Every row belongs to one group in each of 4 separate groupings. Each group adds its own fixed numbers to the row, and there is some noise. The rows also spread widely along 14 directions, which tell nothing about the answers.
Some rows, each with its group in each grouping after it:
[ -2   7  -9 -26  16  -3   1   7   0   6   4   9 -10   1 -12 -12   4  -4
  -5 -13   7   0 -22  -5  18  10 -28  -4  -7  -5   8  11   3  -4  -8  15
  -1]  U Z J_766 E
[ -8   5 -14 -24 -11  -2  10  -1  12 -24 -18 -12  -9  13 -13   2  13   2
  29  11  16   3   4  -2 -18  21   2  16  12   9   2 -12  18 -11 -16   9
   3]  J T J_776 L
[ 14   5  -1   7  12   0  -7  11   6 -26  -5  12 -18  -2  -3  14  -2   1
   5  -5  10   9 -10   9  19 -25  -9  10 -30  -9   4  -1   2  -3 -15  11
   5]  S H J_853 A
[-28   7   4  13  -3  -5  11 -12 -15 -13   4   0  -7  10 -17  -7 -11 -12
   5  -6  10  -7 -32 -12 -31   1   6  -5  26  15  -6  -7   4   5   3 -11
  -4]  J T J_766 E
[ -2  10   4  20   4 -12   2  16 -14 -25  -9 -29   6  -5   6 -13 -20  -2
   9  -1  -8  -4 -11  -3 -20 -13  21  18   2  13 -30   6  -6  -4  -3 -32
   0]  G X J_785 L
[ 19 -21  34   6  25  -9  -7  40 -23   8 -15 -20  16  -4   5   4   4   4
 -17 -34  -4 -27  15   8  -8   3  -4 -42  -3   1  -3  19  14 -40 -11   4
  44]  W X J_637 R
[-42  -7  20  14  -8 -13  15   5 -13  -4   1 -18  16 -13  -3 -11 -19 -15
  29 -23   0  -5  -7 -22 -33  15  16   9  28  23 -23  19  21 -29  -9 -40
  29]  U H J_434 A
[-14 -11 -38   1 -38  21  40 -34   9  14  -4  24 -18  -3  18  -9 -17 -21
  -8  19  -3   4 -15  -2  23 -19 -18  -4 -31 -37  14 -44  -1  45   4  11
   6]  W Z J_776 R
[-13  -7  13  -6 -25  17  26  18  19  11 -23  -9   5  13  -1  -3 -18  -5
  17   2  -4 -20  29  -3 -20  -4 -11 -13 -24  -1   1 -18  19 -10  -1 -17
  18]  G X J_434 A
[ -4   6   2  -1   8 -18   6  -6  15 -13  11 -10   6   1   1 -11   2  -1
  16  -3  15  17 -18  -1  10   7  -9   8  12  -1  -5  11  10  -1   0   9
  -6]  S Z J_637 A
[ 23 -15 -12  11   9  -2  14  19  25  -3  -5 -15   0 -11  17 -12   3  13
 -13  -4  -5  -1 -13  -2  17  -4  -2  23  -8 -11  17 -17  16  -2 -10  -3
  20]  S Z J_785 L
[ -6   3 -12  -3   3   0  15  -3   5  -8   2 -10  -6   1  -4  -7 -12  -1
  -5  -1  -5  -3 -12  -4  -3  -4   0  17  -5  -6   8 -10   3   1  -9 -18
  -5]  U T J_853 E
[  8   4  -7  -5  -9  -7   6  -4  -2  -7 -11  -7   0   9   3  -2  10   0
   1   0   7 -10   1   6  -1  -1  -1 -13 -14  -1   0  -8  -2   3  -8   4
   2]  W H J_766 A
[-16 -12 -27  -5  -3  20  22  54  18  17  16  -2   3 -24   4 -25  -7   3
 -17 -21  -5  -7 -17 -21  31  11 -31  18  14   2 -19   1  24  -6 -20 -17
  17]  G T J_776 E
[  7  13  -3  -2  26   2  -8   2  -7  -7  15 -21   7 -13  -7  11 -15  17
  -7 -28   4   1  18  28  20 -25 -13 -17   0 -15 -19  25 -12 -13 -13   5
 -33]  S Z J_637 A
[-32   0  -9   5   5   1  12 -11 -12  -6  12  -8  -4  -9  -9   7 -20   3
  -1 -19   5 -10  -7   4  -6 -21   8  -4   5 -10   8   6   1 -14 -20 -14
  -7]  U Z J_637 L
[  3  -6 -23  11  17   9 -11   2  32 -17  27  10  -7  11 -15  28  15  30
 -17 -24  27   8  -1  18  15  -8 -28 -14  19  -7   4   6  19   0 -24  29
 -30]  U H J_776 A
[ 16  -1  -8 -20  10  24  -8  -8  -6  22 -20   9 -20   2 -22  -5  20  -8
   3 -17  18   5  45   1  -2  30 -42 -20 -12   0   3  11  11  -6 -11  24
  18]  W Z J_853 A
[ 17 -17  26  15  -3  -8  12  24  33  10  16 -23  41  13  14  -8   5  17
 -17 -29   7 -19  21  -2   0   4 -14 -42   5   3   4   9  19 -13  -9  -4
  17]  S H J_776 A
[ 20  -3   2  29  34   2 -12  23  40  -4  34  -4  10   1  -7   3  -3  28
 -25 -36  11  18  -4   4  25 -17 -32  -2  10  -3  -8  20  18  -4  -8  16
 -23]  G X J_776 A
[-11   8   9   1 -22  -1  11  -9  24 -13   0   4   6  14 -14  14  -9  -1
  20 -11  17  -1  35   4   2 -18 -10 -24 -33   3  10   7  -3   2 -16   5
  -5]  J X J_434 A
[  3  11 -23  -7   2 -15  12  26   7 -33  -1 -21   0  28  -7  -1  11  26
 -18   6  -2 -29 -40   6 -18   0  15  14   8  10   8 -28  -5  -1 -18 -29
 -27]  U T J_434 E
[ 16 -10  27 -10  20   6   0   2 -10   7 -47  -8 -10  14 -16  -2   8  -5
  17 -12  -4  -9  33  -6 -36   8   0  -7 -23  -1  24  -2  19 -35  -8  -2
  36]  W H J_785 R
[ 22 -17   3  27 -12  18  -6   0  -3   1 -23  24 -22 -18  14   6  -3 -25
   7   0  12  10  16   7   9   1 -34 -22 -22  -7 -26  -2  11  25   6  32
  48]  S Z J_785 A
[-44   7  -5  23 -11   9  10   2  24 -22  28  -2   9  -6 -22  17 -22   4
  24 -13  26  12  -1  -2  -7 -12  -8   2  39  21 -30  12  18   3 -10  -3
 -30]  J T J_766 E
[-11   3 -25   0 -13  14  15  25  -8  -3   5 -19   8 -10   3   0  -8  10
  -9 -13   2 -21   1  14   4  -3 -12 -14  12   4 -33  -6  -3   3 -15 -20
 -14]  S Z J_434 A
[ 57  -2  20   2  -2 -31  12  18  31  -8 -19 -15  15 -10  35 -30  -8 -12
   2  20 -18  25 -12 -14  35  -3   2  41 -46  -3  -9  -5   3  10  15   7
  39]  J H J_766 E
[ -1  -6   0   9 -11 -10  15  -9  12  -9   1  -9   5   5  10   1  -1   1
   4   6  12   0   1   6   2  -5   0 -11  -3  -6  -1  -9   8   4  -1   7
   5]  W Z J_637 A
[-14  -4  -6   9   4  -1   2  -1 -10  -1   3  -1  -2 -14  -4  -2  -9 -11
   4 -22   2   0  -2  -7   2   2  -4  -4   5   3  -7  13   4  -9 -13  -8
  12]  U X J_766 R
[ -9 -20 -10  21  17  39   2  39   3   3  -7   9 -28 -30 -18   6 -15  -3
  -6 -23   0   5   2 -13  -7   3 -21  35  21  12 -17  -5  39 -22 -17  -5
  30]  J T J_853 E
[-11   5  30 -14  -7  -3  17  45  13  -5  -8  -7  22  10   3   2 -26  -3
  11   1  -1 -17 -10   3   2 -24 -12 -19 -19   4 -22  -1  13 -16   6  -3
   3]  J Z J_766 A
[-11  -9 -15  -6 -27  13  17  12   7   5   1   9  -1 -14  11   4  -9  -9
   5  -1  10  -6  -3  10  25  -3 -26 -23  -7 -13 -13 -11   6  20  -4  12
  19]  S T J_434 L
[  3 -12  15   8   3  21  10  50   0  14 -14   1   3 -14   5  -6 -23  -8
  -7  -9 -11 -11  -7  -4  -4 -14 -23  -4 -14   4 -36  -2  22 -10   5  -7
  24]  W Z J_766 A
[ -2  11   1  -7 -11  -8  18  15  18  -2   2  -4  14  10   4 -15 -11  -5
   0   0   0  -1 -14  -6  15 -19  -9  -3 -18  -2 -11  -1  -2  14   2 -11
  -9]  J H J_785 A
[ 11   4   3   1  27 -19  -7 -14  18 -20   9 -27   3   4  -7  15  -1  20
   5 -16   5  11  10  17   5 -11   5   9   3 -14  14  15   8 -24 -13   9
 -23]  U X J_637 A
[-17  -7  -6  26   9  -5  -2 -40 -19 -17  10  10 -24 -14  -9  10  -7 -12
   7 -14  19  20 -22   0  -4   0   5   6  25  -8   8  -4  11   1  -6  18
  15]  J H J_853 E
[ -7  -3 -32  26 -10   4  -1  -1 -27 -27  -1   6 -20 -12   8  11   2  -9
  -7   5  12   2 -28  11   2  -3   2   1  15   2 -31 -19  -4  24  -9   3
   7]  W T J_853 R

New rows. What belongs after each?
[ 15  -6   0  12   5   7   3  23  36  -9 -14   0 -12  -2   3  -7  -2   0
  19  17   7  27  -2 -10   4   5 -16  43  -1   7 -23  -4  33  -1   4   5
  16]  G H J_637 A
[  3  -1  -8 -16  -6  17   9  -1  38  -4  -6  13  -9   7 -11  11   2   2
  21   6  21  12  22  11  23  -2 -37  -9 -23 -16  13   0  16   8  -8  33
  -6]  S Z J_785 E
[  6   5  13  -4  -3 -22   4   0  34 -38 -14  -3   3  13  -7  14  10   4
  41   9  20  23  12   4   6   1   4  16 -24   7  10   2  12 -12 -13  15
   8]  W T J_434 R
[-23  -7 -16  13  27  10   7 -10 -19   4  10  -9 -17 -25 -10   2 -18   6
 -10 -28  -3   3 -19   4   0 -18   3  17  22 -17   4  -3  15 -24 -14  -6
  -6]  W Z J_637 A
[ 17   6   5  17   3   0  -9  -9  15 -25 -14  -8  -3   5 -14   9   2   6
  29   2  18  25  29   3 -20   2  -1  20  -6  18 -22  11   7   2  -6   5
  -1]  W H J_434 L
[-15  -7  23  30  -5  -3   6  21  20 -25 -10  12  -5   8  -1  11 -22 -14
  20   5   4   2 -20 -12 -21 -25   0  10 -18   9  -7  -1  24   0   0  -8
  19]  U X J_785 A
[ -7   7 -18 -20   6  26  -1 -29   7  -2 -10   7 -22  -6 -24  19  -7  -1
  27  -8  12  23  35  15   9 -13 -25   7 -16 -22  -2   5   9  -7 -15  27
 -24]  W H J_776 A
[ 33   7  -2   1  14   1   1 -21  16   1  -2  -2  -5   3  -8 -11  -4   4
 -11 -14   0  17  19  -5  12 -15 -11  10 -31 -11  12   4  -8   9 -10  10
  -2]  J H J_776 L
[ 23 -12 -15  19  28  38  -8  35  36  10  14  -5   4   9 -22  13  -2  32
 -37 -37   4  -4  35   6  -3 -11 -42 -10   9   4 -14  11  19  -3 -19   0
 -30]  U X J_776 R
[-22 -13  -5  18 -17  12  21  20   9 -15  -6  18 -16 -12  -4   7 -13  -9
   4 -10   6 -10 -10 -17  -2 -21   2  11 -17   4  10 -16  19  -6 -27  -8
  37]  J T J_776 L
[-12   2 -24 -16  -3  26   9   8  34   7  18  16  -1  28 -24   7  18  15
  -4 -10  33  -2   3   3  11   6 -44 -27  12  -3  14  -4  16  13 -13  16
 -29]  S H J_853 R
[-11   6  -6  -6   3 -17  17   6   2 -12  14 -41  23  -3   4 -14  -9  12
  -1 -10   2  -4  -8   0   1  10  13  12  27   6  -8   1   4 -16 -10 -20
 -14]  J Z J_853 E
[ 17   1   7  10  33  -8  -6  37   6  -9  12 -40  21  -6  -6  -3  -9  28
 -18 -29  -4  -6   5   7  -4 -13   6  11  20  10 -19  20   7 -30 -14 -16
 -13]  J X J_637 L
[-13  11  -7 -17   4   3  18  10 -18  15   1   7  -8   1  -3 -27 -20 -19
 -15  -2  -8  -3 -45  -9  10 -13 -20   0  -6  -9 -17  -5  -6  15  13  -7
  -4]  J Z J_637 A
[ -1  -7 -14   6 -22  26  15  32  27   5  -8 -14  13 -14   6   1 -13   2
  12   6   4   4  31   4   1   1 -25   7   5  13 -54  -1  21   6  -2  -5
  -5]  W Z J_766 A
[-17  15 -30 -32 -35  -3   2 -10 -20  -8 -24  19 -24  16  -3 -17  28 -31
  32  25  28   1 -14  -5   1  41 -26 -19   3  10 -23  -4  -2  29   0  16
  18]  G H J_785 A
[ 19   1 -35  20  -5  17   6   2  10  -4  -5  14 -25   2 -13 -23  12  -6
 -17  -6   4   5   6 -28  -4   7 -19  29 -25  16  -2  -4  -5  29 -22 -13
   5]  W X J_776 E
[-16   2 -11 -22   0 -16  -5  20  16 -28  25   6   7   7   1  34  16  17
   5  -9  37   2 -28  31  48  -8 -19 -33  15 -14   2   4  15 -11 -20  45
 -12]  J H J_853 A
[ -4   8  11  -9   6  -3  11  15  -3   5 -16   7  -4  18 -11 -26   0 -14
   3  -2   1  -5 -25 -22 -17   1 -14   1 -20   9   1   0   6   3   6 -13
   8]  W Z J_785 A
[ 20   8 -19   8   8 -10   4 -31  27 -14  11 -34  12   9  -6  -4  11  25
  -2 -15  10  15  30   5  -2   7   6  16  17   0   5   1   0  -4 -19  -3
 -30]  J H J_776 A
[-10  13  12  -4   2  -2   4  10 -23 -42 -22 -38   2  -5   7  19 -43  -2
  38  21 -14  -1 -20  28 -27 -30  24  20   5  -7 -50  -8   1 -14   8 -10
 -23]  S X J_776 L
[-17  -8 -13  -6  -6   4  22   4   6  10  13 -18  12 -15  13 -13 -18  -4
   1 -13  -7  -3 -19   0  16  -2 -13  -1  15 -18 -10  -4  15  -1  -3  -5
  -3]  S X J_776 A
[-23 -14 -16 -33 -30  17  26  -1  24   9 -21  22 -22  16 -10   3  11 -15
  27  20  17  -7   5 -10  -3  21 -25  -5 -10 -10  26 -17  31   0 -11  18
  27]  U H J_637 E
[-19  -2 -19  12   9 -10   9 -32 -18   3  21 -17   3 -27   6  -6 -12   2
 -10 -28   1   2 -15   7  14  -9   9  -4  19 -17   3   1  -3  -6 -11  -3
  -9]  W Z J_766 A
[ -4   0   9   8  18   6   1   5   1  -6   1  -9  -5  11 -20   4  -6  10
  -2 -19   8 -10   4   3 -22 -14  -3  -9  -1  -1  12   8   5 -13 -12  -5
  -8]  S X J_637 L
[-20  -2  21 -22 -40  -5  26   6  -9  13 -25   1  10  11   9 -26 -14 -44
  34  26   2  -5  -4 -18 -16  23 -16 -20 -16   9 -25   7   8  16  20   0
  38]  W X J_637 E
[ 10  -9  21   0  13 -16  -4 -34 -16  -5 -33   5 -29   9 -15 -16  23 -25
  20  -9  12   3  10 -25 -41  48   5   9  -5  10  43   0  20 -22  -9   6
  64]  U T J_853 E
[ 18  -3 -14  10   5  20   2  57  10 -11   2 -27  13 -18  -2  10 -13  20
 -18 -27  -9 -16  41   8  11 -17 -10   7  -8  14 -40  14   1 -18 -35 -19
  -8]  J X J_776 E
[ 31  10 -33  -2  23 -14   0 -21  49 -11  22 -23   0  12  -4  -9  26  38
 -14  -6  18  25  13  10  34   8 -13  24   7 -14  27  -1   4   2 -16  16
 -40]  G Z J_637 A
[ -3 -14   2  -4 -11  15  10  -6 -19  25 -12  15 -15 -13  -3  -8  -5 -27
  -2 -17   6  -7  19  -9   6   9 -23 -26 -12  -8   0   7   7   2  -8  14
  46]  J H J_637 E
[-10 -27 -43   9 -21  35   7  50  12   6   8  12  -9 -14   4  11  10   7
 -25 -14  14 -23   0   1  11  14 -38 -18  23   8 -30  -6  27  12 -27   8
  22]  U X J_776 L
[ 37  -5 -29 -21   0  30  11  24  26  23 -12   8  -8  19 -13 -13  25  18
 -35 -13   1 -20  35  -6  15   5 -39 -11 -41  -8  23 -12   2   9 -28   6
  -1]  W H J_776 E
[ -8  -5  -5 -14  -6  20  25  -4  33  33   5  -4  12  17 -16 -27   2   1
   0 -13   7  -4  15 -19  -4  17 -34 -10   7  -5  18   2  18   9   0  -9
 -10]  S H J_785 E
[ -4 -13  -7  21 -11  10   7  10  13 -14   6  -4   3 -15   5  14 -11   1
   5  -8   7   5  14   6  11  -9 -11  -1  -2  -2 -19   5  14   2 -16  11
   6]  W X J_776 E
[ 10   0 -14   1   0  -3  16  14  37   0  10  -3   5   7   6 -11  -1  15
 -18  -7   3  -5  -5  -2  31 -22 -12   0 -27 -16  25 -11   2  10 -13  -5
  -3]  G T J_785 L
[-38  -1 -14  22 -14  25   3  12  13 -15  16  10  -5 -24 -17  25 -19   0
  23 -15  29  13  14   4   2 -14 -18  -3  26  18 -40  15  21  -1 -17  10
  -7]  J Z J_766 L
[ -2  -4  30 -28   7  19  20  29  28  25 -15   4  10  12  -6  -1 -34  -3
   3  -1 -11 -10   2   1   0 -28 -31 -13 -39 -20   8  -4  23 -14  14   6
   3]  U Z J_766 L
[  3  14 -14 -10  -6  -8  -6  27 -27 -31 -14  -9  -4   4  -5  -1  16  -5
  10 -11   9 -18   5   2  -1  10  -1 -14 -12  20 -23  16 -20  -6 -31 -11
   6]  S X J_776 R
[  5   6   4   5 -15 -14  22  -2 -19 -12 -20 -32  11  -4  22 -25 -32 -17
   3  14 -28 -11 -14  -8 -27  -9  26  17 -14   1 -30 -13 -14  10   7 -42
  14]  U T J_776 L
[ -2  -8  20  11  -4   8  20  -4  21  13   6   5  10  13   2  -1 -26  -3
 -14 -11  -7  -7   0  -1   0 -38 -17 -27 -37 -24  16 -10   7  10   5   2
  -4]  W X J_776 A
[  6  -8 -34  13 -29  21  16  -9  22   8  -1 -15   3 -16   6  -4   3   1
   4 -10   7  -1  56   0  13   9 -15  -5  -5   2 -12  -2  -1  16 -20  -8
   2]  S X J_766 R
[ 18   1 -23  -2  10  15  -1  19   5 -13  -6 -16 -11 -15   0  19  -5  21
  -7 -10  -2  -6  23  26  22 -27  -7   6 -17 -17 -12  -2  -2 -11 -26   2
 -14]  S H J_637 A
[ -2  -3  41 -15  -8 -10   5  13   2  -3  -8   0  22   8  12  12 -20 -13
  23   1   6   2  -2  15  10 -16 -18 -41 -22 -15 -23  12  13  -8  14  29
  15]  W H J_776 A
[ -3  -2  -8  11  -5  13  11   8  11   9  -3   3  -1  -3  -7 -20 -11 -11
   1  -7   2   6   4 -20  -4  -6 -18  10 -16   7 -10   9   6  17  -4 -14
   6]  W X J_785 L
[  7  -5 -34  -1  25   8  -5 -31 -17   4  -2  11 -40 -11 -17  -4  10  -4
 -19 -24   5   8 -16   0  14   4 -16   9   4 -21  32 -10   1   5 -15  22
   3]  J X J_785 E
[  3   4   3  26  16 -14  -2  -7   8 -15  17 -11  13   2  -9  -3   0  11
  -7 -30  12   5   7  -5  -7   0   4  -3   6  14  -1  19  -5  -6 -16 -17
  -6]  U Z J_434 R
[  8  -1  13  11  10  -3   7  -4  30 -19  -1   4  -4  23  -9  13   3  10
   3  -7  15   2   5   5  -1 -16  -4  -7 -22  -9  40 -14  10  -6 -12   9
   2]  S T J_853 R
[-10   4 -35 -42 -23 -16  23  18  23 -12  -1 -13   7   3  10  -7  24  11
  15  10  15  -5 -14   6  35  22  -9   7  -4  -6   8 -14  11  -6 -22   7
  -1]  W Z J_434 A
[  2  12  39   2  16  -4   2  29   8 -15  -3 -28  25  17 -21   7 -17  14
  11 -16   6 -11  34   4 -29 -13   3 -12  -2  23 -19  26   3 -31  -9 -15
 -14]  J Z J_637 E
[-16   8   4  10   4   1   5  18 -24 -14  -7  -9  -5   0  -9  -1 -18  -7
   4  -5  -1  -9 -19  -2 -25 -16  10   7  13  14 -34   0   3  -9  -3 -22
  -2]  J H J_637 A
[ 10   4   6   5   7  -5   5  24  -3 -18 -13 -10  -2  21  -6 -12  13   7
  -8 -11   4 -24 -11 -11 -30   7   1  -5  -7  18   4  -6   4 -13 -16 -19
   9]  S Z J_776 A
[ 10  11  14 -15   7 -10  12  32  49  -4  27 -23  40   5   5  -3 -17  20
   5  -6   9  12   9  14  42 -18 -28  -8  -9  -9 -17  27   4  -3   1  11
 -35]  S Z J_637 E
[ 20   1   8  -3  -4 -14   5 -45  27 -17  -9 -37  12  -8  10   2  -7   1
  40   8   7  33  40  16   2  12   4  14   5 -17  -2   5   9  -4   2  22
  -1]  S T J_776 L
[-10   0   0   2  -7   4  14  20  -3 -15 -16 -24  -3   9  -5   3 -11   5
  11   6  -2 -22  14   3 -24  -4  11   2  -5   5  -4  -7   6 -18 -14 -20
   4]  G X J_637 E
